The rows of a group lie close to one hidden flat surface of 8 dimensions, which may be shifted away from zero. Surfaces can cross.
Some rows, each with its group after it:
[ 16  -3  21   0  24  14  -7  29  17  -7   4   2 -23   5  39] : rikal
[ 25 -15  -5   6   4  12   3  28  22   1  24   3 -12 -16  14] : zifir
[-26 -12   9 -32 -15  11 -24 -20 -17  -3  -1  10  -8   7  -3] : guz
[ 10   2  -5  11  -1  -9 -22   4  -9   1   8  -2  -5  -6   6] : Guf
[ 12 -13  15  -2  -3   2 -19  12  13  -3   7  18   1  13  15] : rikal
[ 11  -1  14  30 -33  13   6   6   4   9  11   3  -9   7  -8] : zifir
[ -5  12  -8 -27  -1 -15  -7  -9   4  -8   9   2  -1 -10  20] : Saded
[-23  -7  -7  25  16  -1 -20  16  28  13 -13   3   9 -16  -8] : zifir
[-12   0   2  -1  -8   8   7   5  -3  -3  -1 -12  -5  -2   5] : Guf
[12  1 24 14  5 14 -3 -3 -5 20 -7  8  8 20 14] : zifir
[  5  -3 -10  -5 -15   0  -3 -11 -10  12 -17 -22 -16 -16  -6] : Guf
[  6  -5   0  10  -2   9  -3  12 -28  -3  14  -8  -8   1   2] : Guf
[-11   8   4   1  -5  -7   6  -7 -15   0  -8  -9  -9   2 -13] : guz
[-14  12  -7  -3   7 -10 -11  -2  -7   0   9   5   6  -5   3] : guz
[ 11  -6  12  35 -29  14  -7   7   4  10   4   3   5   9  -7] : zifir
[ -2 -16 -17  -3 -13  -2   1  -5   2  -9  16  12   4 -12 -39] : kam
[  8   4 -15  26 -21   6  -5  -3  12  -5  10  -1   3 -13 -19] : Saded
[ 14   4  -3  18 -15 -15  -5   2 -11   3  -5 -12   0   1  -6] : guz
[ 12  23   0  11 -37 -14 -21 -27  -5  23  18  16 -24  -7 -17] : vef
[44 10 -9 -4 17  3 -2 -8  2  3  7  1  2 -6 26] : rikal
[ 3  1 22 16  6  9 -4 14  2  4 -7  1  0 18 17] : zifir
[ 19  -1 -11  19  10  -3 -10   9  10  11  11  12  13 -10  -1] : Saded
[-10   7   3 -34  11   7  12  -8 -12 -24  14   6 -19   3   3] : kam
[ -9  -7  -6 -17 -32  -5 -15 -21  10   7 -11  -3  12  -7   1] : Saded
[ 10 -12   3 -13  12   9 -19  13   7  -4   9   9   9  -1  35] : guz
[ 3 -9 -5 -8 -6 -2 -2 -3 -2  5  1  0  2 -2 -5] : pek
[ 1  0  9 -1 -4  4 13  5 -7 -1 -3 -7 -3  7  7] : kam
[  9  21  -9  15  10 -28 -17  -2  -7  17   8   2 -11 -14  -5] : guz
[ 17  -5  -8  -9 -13 -13   1 -13 -16   7   6   1  -1  -3 -18] : rikal
[  7  -4   1 -17   7  -4  11  -9  -9   7  -9  -6 -12   0  -4] : pek
[-24   5  -1   0 -22   2   6  -7   1  -4   4   1   9   1 -10] : kam
[-19  24  13  -1 -21  11  12 -18 -11   0  -9 -10  -9  14   8] : kam
[ 34  19 -10   8  15 -12   4 -19  -7  -1  12  16  32   9   5] : vef
[ 23   0   1  -5 -21  24   7 -36   5 -14 -22  -1  16  16   0] : rikal
[  8 -21  -3 -14  -5  -1 -12   1 -13  -4   6   1   5   4  -2] : pek
[  5  -6  21  13  -4   3  -8  23 -14   7  -4 -15 -30   6  14] : pek
[ 16   0   0   0  14 -11  -8   0 -19 -18  -8   2  -3  14  -9] : Guf
[-16  -1   0 -10   6  18  16  19   4 -10  21  -3   0  -7  21] : kam
[ 13  12  -6  24  12  -9   3  -3 -15  -2  -4  -1  -6   2 -29] : Guf
[  2  35 -13   5  28  -8  -4  -2   1 -37 -12 -14  -6  -2  19] : vef
[-23  11  -9  32 -39  13  -7   0  18   9  19   8  21 -12  -8] : kam
[ 22 -18  -8  -3   9  10   4   0   4  13   2  -2   0 -10   0] : zifir
[ 12 -24  22 -10 -25  -5 -33  15 -10 -19  -1  -2 -18  17  13] : guz
[-10  12  -3   2   9   4   5   0 -10  18  10  -3   5  -8  10] : pek
[ -9  -8  30   3 -31  18   9  17   0 -23   7   2 -14  24  11] : vef
[ -2   8  -2  12  -3  -1   0   6   4   4   8   3 -16  -8  -5] : kam
[ -4  -3   2  -8  -8   0 -14  -2 -13  -2  -4  -3  -2   2   9] : guz
[-19  -8 -16 -24 -35  -8 -20 -31  -4  -5   6  15   2 -11 -29] : vef
[ 13   7  -1  -6  -1 -12  -1 -18 -11   0  -3   5   9   7  -7] : kam
[ 25  16  -8  12 -33 -19  15  13  -9 -19  19 -21  -4  -3  15] : rikal
[  9  12 -15  10  -6  -3   2 -18  -1   2   9   6  11  -6 -17] : vef
[ -3  -7 -11  17 -13   5   5  -6  -9  -4  -2  -5   7  -2 -30] : Guf
[-18  14   9  16   3  23   3 -12 -35   6  -7 -10 -14  11 -11] : pek
[-20 -10   0  10  14  -1 -15   1  14   4 -16   7  21   2  -5] : zifir
[  2 -19   5   5 -19  15   9   4   8  -4 -11  -8  12  10  -4] : Saded
[-13  -7  -7  11  -9  11   3   8  10   5  10   1  -6 -14 -15] : vef
[ -6 -14 -22  -2   6 -17  -3  21   5 -21  -2 -12  -3 -19 -15] : zifir
[ -5  12   3   1  12 -12  -9   5  16 -13  -2  11  -1   5   4] : rikal
[ -9   1  -2   8 -21  -4  -5  -4   2   8   4   3   5  -3  -5] : Saded
[  9  17   3   2  20  -8  17  11  12  15  15   1 -26 -14   8] : zifir
[ 13   4   1  28  12   3 -34   9  15 -19  -4  16   3   5   2] : pek
[ -1   1  19  -7 -19  16  19  -7 -18  -9 -11 -14   5  26  15] : kam
[ 17   1  -1   3  -3  -8  -4 -17 -26  22 -13 -13 -23  -2 -21] : pek
[16 -7  0  3 -5  1 -4  9  2  0 12  0 -8 -2  2] : rikal
[ 10   1  -1   6   7  -1 -10   4  -3  -3  10   8 -13  -3  -6] : Saded
[ 31   1 -16 -22  26 -15  -5 -35   9 -12 -28   9 -15  -3 -30] : pek
[ -8  -2  14  11  -3   1   2  14   7  -4  -2   3 -12   7  -7] : guz
[ 33 -15 -17  20  15  -4 -10  12  -8 -17 -12 -11 -14  -6 -24] : Guf
[  4  -6  22  26 -57 -14 -26  -1   8  15   6  16 -10  12 -18] : rikal
[ 17 -16  14  -8 -34   6 -22 -14 -28   9 -14 -18 -28  10   2] : guz
[ 31  13 -19  11  20   2  15 -11   4  -4  23  19  35   0  -4] : vef
[ -3 -20  13  21 -29  22  22   8  13   9 -21 -21   9   9  -3] : Saded
[  7  -4  15 -10 -25 -11   0 -24 -23   2  -9   4  21  32  -5] : vef
[ 27   7  -4  15 -25 -13 -14   9  14 -11  19   6  14   0  19] : rikal
[ 23 -18 -16 -28  29   2  16 -25 -21  20 -25 -18  -6 -10 -16] : zifir
[  5 -17   0 -45  -3  -6  -4 -31 -17  -4 -17   1   6  11  -3] : Saded
[ -1  -4  -3   6  -8  -5   4 -11  -8   9   3   6  13   5 -21] : Saded
[ -2   7 -12 -25   1 -23 -13 -29 -19  -1 -13  -5  14  -1  -6] : vef
[ -5   7  -1   9 -19 -11   0   1   2 -11   4  -1  -2   0 -15] : rikal
[ 18 -17  -3  -6   1   8   8 -11  -3   4 -13  -6   9   2  -8] : Saded
[  1 -18  13  -7 -13   7  -1   1  -5  -6  -9  -1  -8  15  -2] : guz
[  3  -4 -14  11 -28  44  15  -8 -10  -4  33  -3   9 -10  -5] : kam
[ 17  15   1  49   5  -4 -15  19  -6  10   7  -5 -25  -9 -11] : Guf
[  3   1 -13  23  -7  -2  -2   0   8   0  -4  -3   3  -7 -23] : Guf
[  2  10 -12   9   7   5   6   2   7  -1   9   0  -8 -15  -4] : vef
[  9   1 -10  -2  -6 -18   0  -6  19  18   1   5   8 -14  -3] : pek
[  1 -11   5   9 -16   9  -8  11 -14 -10  -4 -15 -20   1   1] : Guf
[-16  -5   2   5 -25   9   8  -3  -2   9   0  -5   1   0 -10] : pek

New rows. What belongs after each?
[  6   6   0  11 -19 -11 -20   9 -19  -6   1 -20  -3  -1  19] : guz
[-24 -13  22 -15  18   6   3  21  22 -24   5  27 -11  15  -2] : guz
[  7   0 -11 -13 -11  22   5 -17 -13 -22  22  11   1  -3  -8] : kam
[ -8  16   0 -13  14  24   0  10   6 -24  35  10  15  -3  49] : kam
[ 26 -13 -13  24   8  -2 -17  10 -21 -22  11   9  12   8 -27] : Guf
[ 18   4  -4   4  11  -1 -16   8  19  24  -4  -7 -16 -20  26] : Saded
[-18   6  -7  -7  -4  -6   1  -3 -12 -16   2  -1  23   5  -1] : guz
[ -2  13  -2   2  -7  -1   0 -10  -4  -1   4   3  -9   1  -8] : kam
[  2  -3  11  -9 -26   2  18   6   8 -12  23  15   5  15  -1] : zifir
[  9   1  -5  10   6  -7 -12  12   4  -6  -3  -6  -6  -6   5] : Guf
[-34   5  -3  14  -1  -6   6  -5  17  17 -17  -2  -8 -12 -31] : zifir
[  2  18   4  15  -8  -2   1 -16   7   1 -15  -2 -12   5  -9] : rikal
[ 17  18   4   4   1  10  35 -23 -21   3  -3  -7 -11  11 -18] : vef
[ -6  10 -10  11  -4   1  10   1   6 -17   0  -8  -2  -9 -15] : rikal
[ -9 -11   5 -19 -13  -1 -31 -17 -10   4   5  14 -12   1  -5] : guz
[ 25  -6  -3  24  15  11  23  12   9  15  -8 -11   9  -4   2] : Saded
[  0 -25  -3  -8  -4   5   0   8   8  30  24  13  11 -12  -7] : vef
[  9 -10 -11   4  22  -1  17   4  -4  40   6  -3  14 -15  -9] : vef
[ 10 -12   1  12   2   7  -7   9   6   0   2   7   0   2  -1] : Saded
[  2  12   3  -5   8  -8   3 -10 -23  -3   0  -1   4   8  -3] : Guf
[ 5 -5 17 28 16  3 15 31 11 27  0 -3 10  7 18] : Saded
[ 19  -1   0   9   0  -9 -14  -4   7   1 -13   1 -15  -1  -9] : pek
[  3  -3  -5   9  -6   4  -8   4 -11  -1   0  -8  -6  -3  -6] : Guf
[-36 -31 -12   1  -6   5  -3  17   9 -11 -21 -22  30  -8 -11] : vef
[ 19  15 -24  13  42 -19 -17 -16  -5  35  -8   2  11 -21  -9] : zifir
[ -3 -11   4 -10 -29  13 -38   8  12 -31   3   1 -35  -5  15] : Saded
[-11  20 -13   1   7 -10  12 -19  -3   8   6  11  24  -2 -16] : Guf
[11 20  2  9  2 -3  3 -6 -5 -8  0 -1 -4  7  7] : vef
[ 26  -3   5 -18   5   4  15 -17 -28 -10  -2  -4 -13  16  -5] : kam
[ 16 -12  24 -17   1 -19  -1  25 -19 -33  -8 -10 -17  28  19] : guz
[-12  15  15   8 -15  21  -4   7   4 -19  12   2  -7   8  27] : kam
[ -3 -15 -10 -21   8   2  10   0  10 -27  -8   0  25   4  -3] : Guf
[  8  -1  -9   0  -1  -9 -13 -10 -11  -2  -4   0   4  -1  -5] : Guf
[-21  37  20  14 -10 -24  -1  -4  14 -17 -18   3 -17  20  -1] : rikal
[ 29  -4   0   7  10 -19 -23   9 -20  23   7  -4  -3  -5  13] : pek
[  3   8  -2  10   6 -18 -14  13 -14  26  23   2  41  -2  33] : pek
[-15   9  -7  10 -15   7   3  -1  10  17   1 -16 -12 -20   4] : Guf
[ -4   9 -11 -16  -7  15   3 -21  -9 -14  20  12  27   2   9] : kam
[-28  -7   7 -13  10   3  10   6  19  -2  -8   8   1   2  -5] : zifir
[ -4   5  -8  13  -5   1  -2  -3  -3   2   5   5  11  -2 -10] : Guf
[ 12  -3  -6   0   2  -3  -2  -5   1 -11  13  17  41  10   4] : vef
[ 11 -14  -3 -12 -22   8 -15  -5 -40   9   2 -24 -22 -10   3] : Guf
[ 10   1  14   5   2 -12 -16  15  12 -15   1  11  11  16  20] : kam
[ 14   3   3  -1 -12  21  29 -15  -6 -14  20  15   5  14 -17] : vef
[-25  15   4  13  19  -5  13  22  17 -12   7  11   2   0  -8] : guz
[ 23 -31  21 -18  14  11  -1  -6 -18  14 -27  -6 -16  19  -7] : Saded
[ 10  21  18   8  -9 -18 -26 -12 -38   8   0  -2 -24  15   7] : Guf
[ -5  -8 -17   9   6  -3  -3   1  14  10  -4   2   4 -18 -18] : zifir
[-16   2  16   8  -5 -18 -21  10  -2  20  15  21   2   6  -2] : Saded
[ 15   4   2  10  -8 -14  -2  19  -7 -20  16  -2  -4   9   9] : zifir
[ 21  10  -2  -1  -7  14  22 -21  -6   6  26  15  -9   0 -20] : vef
[  8   2   3 -10 -15 -14 -21 -15 -17   1 -10  -6  -8   6   3] : Guf
[  0  19 -11   5  -6  -9 -20 -16  10  -4  16  21  29  -2  10] : kam
[ -2 -12  10  -9 -13   4 -10   4  -9 -12  -4  -4  -4  13   7] : guz
[  4  29 -14  37  13  -5 -22 -15  21   4  -1  22  26  -7  -9] : pek
[ 11  -1 -18 -11  22  -3  -7  -1  21   4  13  15   5 -19   2] : pek
[-10  15  13   9  12  -2 -21  20   0  11   7  -3 -36 -12  22] : guz
[19 -4  7 -3 -4 10  9  1  9 10 17 15  7  6  8] : zifir
[ 26  13 -21 -10  15 -25   6 -21 -18  11   7   1   7  -8 -14] : zifir
[ 14  -8   8  26  14   3 -15  21   4  -2  16  19  -4   6  -9] : Saded
[  3  -6  11 -14  -9   3  -1  -7 -23   0 -15 -18 -16  10   8] : guz
[ -2   6   4   2  17 -11   1  11   0   2  -4  -4  -7   0   4] : zifir
[ 6  0  3 12 -5 -2 -3 11  6  2  7  1 14  2 11] : kam
[  8  -6   8   0 -33 -15  -8   4  -2  -5  13   7   1  11  -4] : rikal
[ 10  -4   4  12   3  -4  -5  -2  -4  21  -1   8  -2   0 -15] : Saded
[ 15 -13   3   4  -1  13   2  16  -2   1   8  -7 -21  -5   9] : rikal
[ 18  -5  10 -10  10 -13 -19  -8  -3  28   5  19 -17   0  -3] : rikal
[  0   4   3  20 -28  16  -2   6   5 -12  -2 -14 -36  -7  -8] : Saded
[-22  16   0   3 -20   6   6 -12 -17  25  10 -11  -5  -9   2] : Guf
[ -6   5  31 -17  -2  12  28  -8  -4   6  -6   6 -10  29   6] : zifir
[  9  -1 -10   8  -8 -10  -6  -9   7  -3 -20 -11  -8  -7 -18] : Guf
[ -5   2  10  23 -15  -2 -11  16  16 -12 -15 -11 -18   2   4] : Guf
[21 -3 -6 -4 -2 -5 -5 -1  2 -3 11  6  6 -2  2] : rikal
[-10  12  38  -5  17  14  31  26  16  10   7   3 -39  10  27] : zifir
[ 13  -2 -20  10 -10   6   9 -11   3 -16   7   3  15  -3 -22] : Saded
[-14  12   3  21  -3  11  -2  -2  -6  11  -1  -2   5   0  -1] : pek
[ -8   2   5 -27   5  -3   9  -5  -5 -15  -1   4  21  13  15] : kam
[ -1   9  23  -6  25  -7  -3  21 -17  -2   8   1 -38  10  11] : Saded
[ 9  2  3  5 12 -7 13 -3 -8 30 -4 -4  1  1 -6] : Saded
[-18  16   3   8  -1   0   4   2   8   0  10   6  11   2   8] : Guf
[ 13  -2  -7   2  16  -7 -10   7   6  11  13  11  -8 -14   0] : rikal
[ 16 -13  -4 -15 -10 -29  -4   2  20  11   1   4  20  -7  11] : pek
[  5  15  13 -25  13 -11   5 -13  -1 -22 -13   5   0  21  19] : rikal
[ 41 -24 -18  -1  20  12  -6 -10   5   2  -6   6  21  -5  -7] : Saded
[ 10  34   7  12 -12 -12  -3 -22 -19  -5 -10  -9 -21  10  -1] : vef
[ 2 -4 -8  2  0  1 -4  8  4 -5 -2 -9 -5 -7  4] : Guf
[ 20 -15   0   1   2 -11 -19  15  -5  11  12   2   5  -6  14] : pek
[ 16 -25   7  -8  -7  16  15 -13  -5  11 -30 -16   0   9  -6] : Saded
[ 25 -23  -7  34   1  10 -28   7   3  -5  19  28   9   2 -35] : Saded
[ -8  -6  10   4   7  -3 -30  -1  26   4   0  34   7   8  -2] : rikal
[  6  -4   4 -19  15  -5  -6 -12  -3   1  -2  14  -2   4  -6] : rikal
[ 16  13   0   5 -17   9  12 -20  -3   0  20  13  -6   5 -17] : vef
[  8  -8  -3  -4  -2   3  -4  -5  -4   1  -5  -2 -17  -7 -14] : pek
[-13  18   3  26 -24   6  -8   0   9   4   8   2  -9  -5  -2] : kam
[ 13 -37  12 -10 -20  10  -5   4  12 -19  -7  14  19  22  -5] : guz
[ -2   0  -5   2   9   9   3   3   8 -14  -2   0  -3  -4  -5] : rikal
[-20  -7  -9  17 -21  22  22   6   6   3  -3 -18  -3 -13 -21] : Guf
[ 26  -6   4  -3  -8 -25  -4  -5  -6  20 -15 -12 -17  -4  -4] : pek
[ -4  14  -7  17  -1   1  -7 -18  15  -4  -9  13  17   1 -20] : pek
[ -8 -17 -10 -28  -1   3  18  -8   6 -26 -20  -9  17   3  -8] : Guf
[ 10  -9   8   5  -9   0   1  20   4 -16  12   4   1   7  10] : zifir
[-21 -17   1 -11  23  -3   6  28   3 -22 -22 -22 -20  -7  -1] : zifir
[ -2   7  -8  12  23  15 -20  -9 -16  -3   8  11   1  -4  -8] : pek
[ -6  17  23  15  11 -21 -11  21   9  12   3   6 -36   1  11] : rikal
[  5   4   7   8  14 -16   8  13   1  22  -6 -12   5   2  16] : kam
[-11  -3  -3  11 -22  11   5  -7   2 -35  -8  -1  26  18 -13] : vef
[ -5 -10   0   6  -3  13 -15   0 -16  -9  12   8  18   6  -2] : pek
[ 13  25  -7  17   1 -19  11   6  -4  13  17  -8 -30 -16 -11] : zifir
[ -6   6  -1   1 -31  -4 -23  -6   9 -20  15  17  -2   1  -6] : vef
[ -2   9 -20 -22  16   2  -9 -17 -20   3   2 -12  26 -11  29] : guz
[ -4 -15   2 -12 -27  -8   9  -2   5   6   1  -4   6   0  -5] : pek
[ 13  12  -3   1  25 -10  15  -5  -9   3 -17 -14 -22  -4 -10] : Guf
[-22 -34 -15 -39  -1   2   3  -8  -3  -1   0   6  26  -9 -17] : vef
[  6 -29  11 -18   7   7   4  28 -13  -6  14  -3 -26   1   7] : rikal
[ -7 -19   9 -15   8  12  10  15  18  -9   1   6   1   4   9] : zifir
[-12  -8 -13  32  -3  -9 -25  22  19  -6  -3  -1  12 -13 -10] : zifir
[  5   4  -5   8  -5  -4  -8   3   6 -20   7  11  30   7   8] : vef
[  6   1 -12  13  -3  -1  -2  -4  -5   7  -6 -14 -12 -14 -12] : Guf
[-25  10   2  25 -32  30   8  14   8   4  19  -6  13  -5  22] : kam
[-10  11  11   3  14   4  13  11  -5   1  -4 -13 -12   1  14] : guz
[-17  28  20  24 -33  22   1  -4   0  -4   0  -9  -8  11  25] : kam
[ -4  11   0  -3  15   9   6 -11  14 -10 -15   4 -13   2  -7] : pek
[-28 -22   3 -15  10  11   1   5  28  -4  -7  18  26   5  -2] : zifir
[-12   6  -1  -4 -11   3   2  -6  -4   0   1  -6 -24  -8 -10] : vef
[-29  15 -15  -5   4   6  -7  -4  -9   0   9  -8  23 -13  22] : guz
[ 28   3  12   6 -26   4   0 -20  -4  12 -11  -3 -14  12   2] : rikal
[-20   1  22  23 -15   9   6  16  -2  -4 -18 -15 -22  13  -7] : zifir
[ 31 -24   0  22 -28   0 -33   0 -42 -14 -10 -15 -25  10 -31] : Guf
[ 13   1   0  15 -11 -11 -33  10  -1  -6   1   0  -8  -2   9] : Guf
[  4   8 -16  -5  15   1   4  -5   4  -3  15   6  -2 -17  -4] : vef
[ 17  22 -16  -7  41   3  -3 -36   2  -9 -21  13 -22  -7 -28] : pek
[-3  5 -1 18 -4 -3  7  9  4 21  4 -6  0 -9 -1] : kam
